The rows of a group lie close to one hidden flat surface of 6 dimensions, which may be shifted away from zero. Surfaces can cross.
(in the rows, 128 means zero)
Some rows, each with its group after it:
[ 80 205 159 119 120 197 109  94  87] -> bol
[113 153 137 114 124 123 150 111 115] -> dobo
[148 164 104 106 147 124 127 156 135] -> pekag
[136 143  99 125 135 139 135 117  91] -> bol
[ 93 142  92  98 137 117 160 108 107] -> bol
[106 135  68 113 195 127 121 137 133] -> dobo
[107 149 180  98 112 168 145  88 107] -> Popot
[ 90  83 152 120  63 156 102 123 160] -> pekag
[124 136 128 122 135 156  97 139 168] -> dobo
[156 114 174 131 153 130 128 130 143] -> Popot
[128  95 104 134 128 141  82 161 109] -> pekag
[ 79 106 110 102  83 151 121 117 100] -> pekag
[194 166 117 158 118 146 117 108 160] -> Popot
[114 166  75 139 156 105 148 116 114] -> dobo
[112 182 164 113 103 145 137 127  98] -> bol
[169 177  93 138 151  70 173 138 112] -> Popot
[118 135  73  67 116 132 109 183 172] -> bol
[ 93 132 106 104 146 122 130 145 114] -> Popot
[ 97 131  99 177  72 141  97 105 138] -> dobo
[146  88 126  92 209 109 172 121  97] -> dobo
[ 98 163 101 108 167 100 181  95 117] -> bol
[124 130 193 119 116 110 134 163 153] -> Popot
[147 101 102 129 132 127  80 198 107] -> pekag
[155 143 131 140 118 135 118 133 100] -> bol
[116 141  78 130 144  79 101 210 168] -> Popot
[133 161 119 118 119 120 166 109  67] -> bol
[142  94 190 133 109 214 112  50 119] -> Popot
[113  85  92 143 172 115 121 130 131] -> dobo
[ 64 157 179  79 102 136 126 159 150] -> dobo
[ 86 150 157 101  89 155 124 121 134] -> pekag
[117 182 110 135 182 158 125  85 123] -> pekag
[144 104 116 147 121 125 147  83 149] -> pekag

New rows. What belongs after each?
[131 109   7 170 125 117  52 179 173] -> Popot
[118 114 137 161 173 118 128 105 176] -> bol
[131 173 144 135  60 133 128 124 145] -> Popot
[159 173 163 149 125 136 124 125  99] -> bol
[174 171 193 102 123 148 137 134 165] -> dobo
[ 99 151 109 163  77 111 140  99 111] -> dobo
[138 159 134 126 115 145 118 141 118] -> bol
[151 160 121 168  85 135 117 101 141] -> dobo
[152 139  61 158 159 133 110 114 136] -> dobo
[151 107 136  98 130 182 152  64  77] -> dobo
[124 103 131 138 145 129 104 147 164] -> dobo
[170 121  99 138 159  98 141 147  96] -> pekag
[ 82  86 145 105 138 130 130 133 100] -> Popot
[149  44 164 149  93 133 144  81  96] -> dobo
[113  91  98 100  96 102 148 142 130] -> bol
[139  93 159 119 139 120 151 118 118] -> dobo
[113 168 118 124  75 117 150 121 118] -> Popot
[102 151 111 124  88 140 134 102 106] -> Popot
[116 127 128 121 105 120 162  95 118] -> pekag
[168 109  67 115 132 128 129 125 159] -> pekag
[114 171  75 137  72 125 134 107 103] -> Popot
[124 113 166 121  97 171  95 126 160] -> dobo
[140 199 171  92 142 157 155 112 134] -> Popot
[121  49 170  91 150 152 119 135 136] -> dobo
[139 139 114 117 127 140 114 132 166] -> pekag
[178 130  50 162 185 126 132  92 115] -> dobo
[188 154 112 124 152  84 187 116 134] -> pekag
[122 157 129 137 123 102 154 118 120] -> dobo
[ 80 165 172  77 118 173 122 127 128] -> Popot
[181 181 112 133 150 111 162 111 122] -> Popot
[150 187  91 151 158  96 135 139 155] -> dobo
[151 111 101 144 121 133 120 119  86] -> bol
[137 131 120 134 152 109 142 124 146] -> bol
[157 166  91 106 178 153 139 110 125] -> dobo
[164 156 118 119 166 107 164 121 122] -> dobo
[145 147 143 156  61 138 100 130 166] -> Popot
[127 127 118 137 107 108 153 112  96] -> Popot
[153  88  85 188  71 120 105 104 128] -> Popot
[134 203 107 117 151 109 167 118 119] -> dobo
[108 118 121  86  85 110 121 204  67] -> pekag
[104 131 130 123 105 136 158  75 126] -> pekag
[167 141 120 140 166 108 110 180 116] -> pekag
[ 82 174  97  81 157 136 151 125  86] -> Popot
[ 97 116 140 147 134  78 128 165 155] -> dobo
[156 132 105 149 166 116 134 123 111] -> pekag
[169  71 177 140 151 107 134 144 156] -> dobo
[ 67 100 104 111 122 147 111 119 161] -> bol
[124 107 131 129 143 125 117 150 138] -> Popot
[138 157 102 188 102 113 110 115 157] -> dobo
[106 125 144 123 123 118 127 138 170] -> bol
[165  91 159  99 189 138 124 147 156] -> dobo
[133 107 165 194 149 126 134  64 132] -> pekag
[127  91 114 145 122 102 149 104 101] -> bol
[ 77 168 114  88 125 103 172 132  78] -> Popot
[102 201 122 121  41 156  84 156 175] -> Popot
[164 143 152 117 104 181 119  90 134] -> dobo
[147 100 113 135 119 111 122 143 120] -> pekag
[129  93 126 148 112 149 100 114 161] -> pekag
[104 185 109 129  43 114 143 117 117] -> Popot
[131  91 170 128 113 126 130 123 132] -> dobo
[144 105 159 151 117 124 103 161 142] -> pekag
[177 139 141 127 186 118 165 106 111] -> Popot
[ 91  66 163 100 193 156  81 174 156] -> Popot
[112 185 142 101 137 118 152 148  83] -> pekag
[125 118 118 185  67 126 120  89 123] -> dobo
[ 87 173 144 127 169 116 166  85 134] -> bol
[227 164 110 137 150 112 124 168 115] -> bol
[131 113 137 119 174 113 152 128 105] -> Popot
[135  90  61 135 171 176  89 101 129] -> dobo
[110 136 136 110  99 155 132  92 167] -> pekag
[ 96 152  67 132 101 123 117 136 118] -> Popot
[139 155 144 110  79 141 134 140  69] -> bol
[106 112 149 146 126 149  89 127 171] -> bol
[ 99 118  90  91 123 115 150 137 142] -> bol
[133 114 147 145 136  79 174 108 121] -> bol
[156  66  74 171 155 155  86 106 131] -> Popot
[159 100  89 109 105 117 148 118 149] -> pekag
[165 190 161 144  58 116 143 119 156] -> Popot
[128 200  98 148 109 133 127 108 137] -> dobo
[102 132 125 134 176  91 175  92 152] -> bol
[158 151 137 134 114 145 110 139  99] -> bol
[151 162 179 106 148 143 129 138 157] -> Popot
[112 109 156 131 104 119 139 119 123] -> dobo
[126 146  99 122 140 166 103 118 134] -> Popot
[121 199 171 107 135 108 165 138 101] -> pekag
[114  84 107 152 111  99 118 146 122] -> Popot
[163 167 138 142 160 117 149 120 155] -> pekag
[104 149 167 157 153 155  87 136 135] -> pekag
[154 161 135 148 122 144 130 117  73] -> bol
